The rows of a group lie close to one hidden flat surface of 14 dimensions, which may be shifted away from zero. Surfaces can cross.
In the rows, zero is written as 128.
Some rows, each with its group after it:
[134 116 102 130 128 128  85 132 176  77 178 124 125  83 141 166 108 176
 129 114 132]  J
[129 133 131 155 123 146  82 123 112 113 114  89 127 125  85 150 148 131
 110  91 115]  D
[133 153 157 138 100 112 102 136 101 187 109 120 119 114  88 134 127 124
 128 135 120]  D
[128 117 133 114  94 144 113 108 122 141 151 125 112 110 120 141 132 126
 129 122 143]  D
[ 85 107 149 111 201 104  89 134 171 140 127 153 161  93 129 129 118 189
 113 107 163]  K
[121 149 125 157 136 105 113 132 127 135 139 121 145 140 146 110 139 151
 120 145 101]  D
[ 79 123 125  71 202  77 110 189 142 116  88 125 132 125  87 112 112 137
 153 154  95]  F
[ 82 126 141 101  98 102 119 147 115 142  88 126 137 141 113 127 117 146
 143 126 149]  J
[133 130 172  75 165 158 110 165 157 105 116 155 162  78  70 156  85 145
  92 126 132]  K
[101 123 163 143 127 107 120 121 125 159 133 154 124 129 125 134 131 126
  82 114  87]  K
[151 137 106 135 156 121 171 125 119 109  99  95 124 120  90 112 122 135
 131 130 116]  D
[115  64 129 137 124 154  98 117 154 104 150 128  86 128 112 104 106  70
 110 121 138]  F
[ 68  76 132 126 130  84  62  99 144 156 130 145  99 162 151 102 120 159
 113 114 121]  J
[112 117 128 124 146 108 115 117 136 153 164 143 106 112 145 105 120 138
 139 151 114]  K
[154 108 155 102 145 129  72  95 114 179 145 132  66  99 118 136 122 117
 127 154 132]  D
[100  94  98 130 134 128 115 108 152 123 164  95 112  90 118 125 139 145
 145 106 153]  K
[ 74 118 138 145 121 155  75 122  97 172 166 125  88 143 169 108 178  58
 173 132 123]  K
[110 145 138 165 145 139 167 130 129 115 165 138 178 105 136 131 158 123
 125 109 124]  D
[123 153 133 178  82  91  86 146 134 199 128 145 208 144  62 117 165 153
 149  71 150]  K
[ 66  97  93  67 174 152 145 160 133 139  90  70  86 129 129 125 162  83
 165 117 140]  K
[ 95 137 124 143 153  94 105 113 101  93 162  84 116  93 151 148 170 141
 144 153 123]  F
[110 153 149  80 131 121 120 140 105  53 108 143 167 139 126 173 128 177
 102 128  93]  J
[108 112 149 129 101  83 125 126 127 155 131 123 131 127  96 123 140 110
  99 137 137]  F
[147 166 122 114 109 131 110 173 120 120 200 143 138 117 125 149 164  65
 169 166  67]  F
[205 162 127  85 155 149 179 161 137 179 133 153 117  96  99 155 121  88
 140 146  93]  F
[113 130 101 124  72 153 122 134 127 143 140  75  93 125 126 122 130 112
 123 141 109]  D
[123 153 144 132  95 175 152 142 105 161 129 153 122 157 133 134 142  76
 117 108  69]  F
[133 120 142 144 130 108 149 152 137 125 139 182 169 138  86 110 129  78
 149 115 129]  K
[ 92 138 157  77 175  94 140 150  78 131  64 108  77 132 112 132 120 109
 118 175  71]  D
[153 165 198 147 138 197 171 138 110 112 158 167 193 111 134  77 117  74
  92 199 150]  D
[150 128 104 154 168  93 125 122 117  96  82 132 121 155 106 123 115 153
 155  99 109]  J
[163 165 132 126 206 116 128 150 132  91 105 131 177 131 140 145 142 159
 108 144 115]  D
[129 102 132 143 161 131  74 112 123 113 126 115  99 112  91 153 138 124
 125  87 122]  F
[130 133 141 140 107 152  99 139  96 148  86 122 114 132  90 152 137  93
 169  84 152]  D
[ 92 106 166 102 122  96 126  82 103 102 127 147 118  93 127 188 128 179
  94  97 138]  F
[144 146 142 141 115  84 177 142 117 164  80 114 164 120 123 137 147 117
 131 141 203]  F
[168 153 115 135 125 163 138  96 113 116 146 124 116 107 135 117 101 174
 149 141 120]  F
[134 159 144 124 127 168  96 121 103 125 117 129 150 147 109  76 100 166
 125 162 107]  K
[116  92 154 162 113 124 134  87 133 140 157 141 100 114 169  66  89 113
 117 184 184]  D
[168 121  96 103 123 105 145 136 161 101 124 130 153 107 136 155 117 156
 168 130 210]  K
[120 115 110 159 125 113 139 145 159 101 127 131  97 128 179 134  91 124
 126 134 127]  J
[174 133 122 128 108 161 125 129 149 105 167 111 141 107 126 151 140 109
  98 140 140]  J
[ 77 107  97  66 146 117 144 151 151  91 167 157 118 119 139  99  98 138
 191 152 100]  J
[123 127 110 121  99  68 121 120 125 172 134 137 146 158  52 102 142 155
 127 105  72]  K
[144 124 115 174 113  88 184 135 137 167 131 139 124 114 103 133 131  96
 146 100 129]  K
[ 98 141 133 138 133 155  91 117 109 157 149  98 102  87 133 162 158 140
 138 100 114]  K
[171 160 138  96 160 130 125 119 114 148 148 126 118  77 123 148 129 155
 144 166 126]  D
[113 103 130  94 140 116 147 131 117 120  66 120 103 164 121 120 114 115
 111 131 127]  K
[134 117 129 117 137 117 122 115 115 122 108 112 136 140  99 123 145 125
 128 125 148]  J
[ 83 106 105 116 127  96 129 139 144 136 148 123 123 138 166 105 145 117
 159 148 149]  J
[128 118 133 135 119 115  93 122 122 132 109 135 119 149 126 138 129 130
 131 110 132]  J
[113 162 155 128 102 105 141 123  87 132 127 142 116  62 117 215 127 168
 155  93 129]  F
[128 156 158 115 146 117 147 126  91 150 130 180 152 139 135  95 123 128
 163 167 117]  D
[ 98 119 153 105 175 136  85 111 108 127 138 119 134  90 103 180 180 134
 132  84 139]  J
[129 137 133 171 120 101 162 119 102 102 125  95 118 103 138 158 153 107
 120 134 145]  J
[147 160 126 122 124 128 142 128 127 131 154 124 152 108 124 132 136 152
 123 147 114]  F
[121 134 122 102 103 139 124 135 139 123 160 179 130 131 129 116  87 154
 155 128  86]  F
[119 126 115 134 142 120 115 108 112 134 148 110  94 116 127 100 122 141
 146 152  98]  F
[125 123 120 137 152 153  94 126 137 151 142 138 138 154  97  95 141 121
 130  99  84]  J
[152  96 102 160 154 136 120 126 157 140 148 123  91 115 131 123 131  86
 154 108 145]  J
[135  87 138  57 150 174 134 105 138  74 190 125 122  82  88 136 137  97
 105 150 131]  J
[110 133 136 145 128 122 132 131 132 120 138 127 147 124 147 129 136 132
 114 132 133]  D
[173 129 125 113 116 124 105 128 162 145 143 107 155 127 108 132 142 145
  66 143 133]  F
[127 128 119  90 177 101 191 134 152 117 110 132 122 119 153 159 120 161
  85 128  94]  K

New rows, each followed by its group:
[183  97 122 146 131 128  84 111 144 121 138 141  77 123 149 176 121  95
 135 104 156]  J
[139 130 118 161 121 132 121 155 150 133 142 151 194 171  96  66 139  92
 143 123 136]  F
[119 172 134 142 165 132 139 133  88 109 145 145 154 111 128 158 166 136
 176 104  90]  F
[153 140 159 145  89 162  85 112 134 135 147 140 146 124 145 124 109 149
  85 147 147]  K
[125 129 115  75 158  66 121 164 148 180  99 127 101 114  91 117  94 155
 150 165 107]  F
[156 149 121 159 102 155  99 126 103 116 158 104 131 147 112  97 148  91
 143 158 101]  F
[150 116 114 115  93 185  86 122 130 142 123  68  81  87  99 154 124 115
 144 117 178]  K
[167 139 127 127 153 134  65  98 120 149 159 145 114 127 143 139 145 160
 144 128 109]  K
[126 139 122 112 111 157 122 162 139 151 118 113 172 152 113 105 152 100
 140 132 155]  J
[119 108 143 144 145 120  97  76  96 102 135 148  92 142 142 115 116 140
 128 129 106]  K
[153 148 145 106 100 128 116 141 116 124 107 144 148 151 142 167 138 126
 123 129 144]  K
[108 129 126 164  70 109 122 138 151 158 165 130 175 147 113  82 138 119
 109 139 132]  F
[161 155 127 168 132 123 163 122  96 110 115 148 170 158  98  89 132 121
 158 127 121]  D
[157 120 131 144 110  94 151  95 124 105 104 131 104 112 151 147  81 176
 117 136 168]  K
[ 95 139 146 107  80 111 160 107  41 105 105 142 104 104  94 178 139 123
 210  95 148]  D
[107 138 119 108 113 102 127 122 112 126 122 127 136 152 144 128 143 162
 138 133 119]  K
[ 82 109 134 119 143 105 151 113  97 137 112 139 116 122  82 144 148 121
 151  73 108]  D
[143 131 115 127 118 113 158 123  97 132 112 127  98 147 120 137 138 101
 154 122 103]  K
[135 140 179 110  86 160  85 121  87 102  77 136 120 123 114 188 103 143
 112 110 156]  J
[111 108 140 152 170 172 124  90  86 128  24  76  68 155 143 132 125 128
  96  82 147]  F
[163 138 138 186 120 129  99 113 116 101 129 134 154 170 131  83 125 117
 110 153 130]  D
[126 132 132  71 143 155 143 150 140 149  97 150 140 147 122  98  98 139
 130 147 127]  J
[133 120 175 142  58 112  86  92  88 122 153 170 126 159 147 113 120 108
 117 171 145]  D
[152 156 116 153 103  68  87 108  99 170 132  97 118 125 128 147 163 161
 152 141 135]  F
[123 128  98 164 127 114 157 180 178  86  99 117 125 113 129 134  70 143
 130 111 122]  J
[126 128 127 120 127 127 105 145 142 154 116 125 141 134 119 137 139 132
 127 112 139]  J
[122 143 126 117 146 133 146 148 140 128 179 151 152  99 132 134 141 120
 146 137 104]  K
[ 79 147 120 130 152 144  95 159 154 104 167 129 165 109 163 159 153 159
 131 103 101]  J
[131 189 131 134 167 147 152 161 119 151  72 120 170 145 178 131 139 162
 137 131 139]  J
[130 122 144 146 176 125 107 104 115 128 115 150 118 140 153 135 136 137
 125 109 121]  K
[ 97 128 117 124 139  93  87 147 114 138 123 165 132 179 108  94 130 123
 184 119  76]  F
[152 175 109 216 113 128  92 129  98 138 132 142 181 155 110 115 161 140
 211  74 137]  F
[124 145 143  59 127 114 108 105  80 139 172 165 152 158 100 137 186 132
 137 139  56]  J
[146 124 136  93 150 131 115 154 133 169  95 130 105 156 107 123 129  83
 109 145  97]  D
[184 138 142 169 104 137  78 109 133 138 147 130 147 124 117 130 131 131
 110 130 161]  D
[ 82  92 143 129 130 130 141 128 118 100 118 157  97 125 144 138 112  87
 158 105 147]  F
[129 134 163  91 167 185 145 130 111 145 117 184  91 139 156 124  92 105
 114 136  70]  J
[138 148 150 108 120  86 135  99  68 105  59 128  79 124 126 200 103 185
 119 113 104]  K
[110 124 131 115 133 116 130 145 140 127 114 134 119 120 148 147 116 135
 128 127 135]  J
[ 55 121 135 103  92 114  95 112  91 113  70  88 125 165 148 140 144 177
 123 112 156]  K
[117 136 125 134 158 135 124 137  98 108 110 143 148 165 142 133 168 102
 178 102 133]  K
[ 91 142 137 144 126  92 132  98  74 117 120 141 106 146 145 114 120 164
 149 137  81]  J
[134 127 107  92 111 112 100 160 131 129 114 166 131 174  90 121 111 121
 180 110  94]  J
[142 135 132 101 102  76 159 143 117 185 113 131 108 111 121 169 147 103
 156 136 156]  J
[149 170 126 140 126 174 173 158 143 174 113 163 120 155 164  79  66 130
 117 155  63]  J
[117 146 125 115 101 141 103 128 117 138 140 125 155 155 121  91 134 148
 134 151 111]  K
[ 93 120 148 125  93 123 170 140 145 116 172 122 159  98 106  86 115 101
  96 180 134]  F
[144 131 126  91 104 167  83 142 150 131 164 131 160 136 151 130 149 118
 131 151 159]  K
[128 151 152  92 132 143  91 116  79 120 140 144 139 122 123 179 175 128
 157 114 122]  J
[160 193 103 138 207 145 200 147 105 186 147 125 131 106  91  50 128 118
 191 176  45]  F
[124 144  92 131 107 113 139 129 143 128 163 153 154 145 187 131 146 154
 180 124 139]  D
[109 113 124 141 125 137 152 104 111 126 147 117 107 119 114  97 127 114
 136 131 118]  D
[109  86 107 177 121  91  67 121 140 118 130 138 131 167 120  84 131 113
 177 104 169]  F
[ 67  97 172  77 172 107 106 142 112 146  86 141  66  85  84 126  73 121
 144 146 120]  K
[128 127 120 118 189 194 130  85 135 104 172  91 142  61 104  87 124 183
 120 137 140]  J
[108 128 166 130 189 176 101 108  77 105 108 152 150 146  58 105 150 113
 139  81  90]  D
[144 156 141 101 130 121 177 136 139 156 124 118 169 110 101 116 123 160
  79 162 119]  F
[130 140 127 135 163 123 126 102  81 140 110 100  84 127 138 139 158 123
 140 131 102]  F
[135 171 127 114 124 138 164 142 118 168 106 142 158 162 146 114 133 152
 121 134  93]  F
[110 123 128 150  86 160 120 103 113 125 158 128 144 154 111  72 128 125
 125 129 107]  D
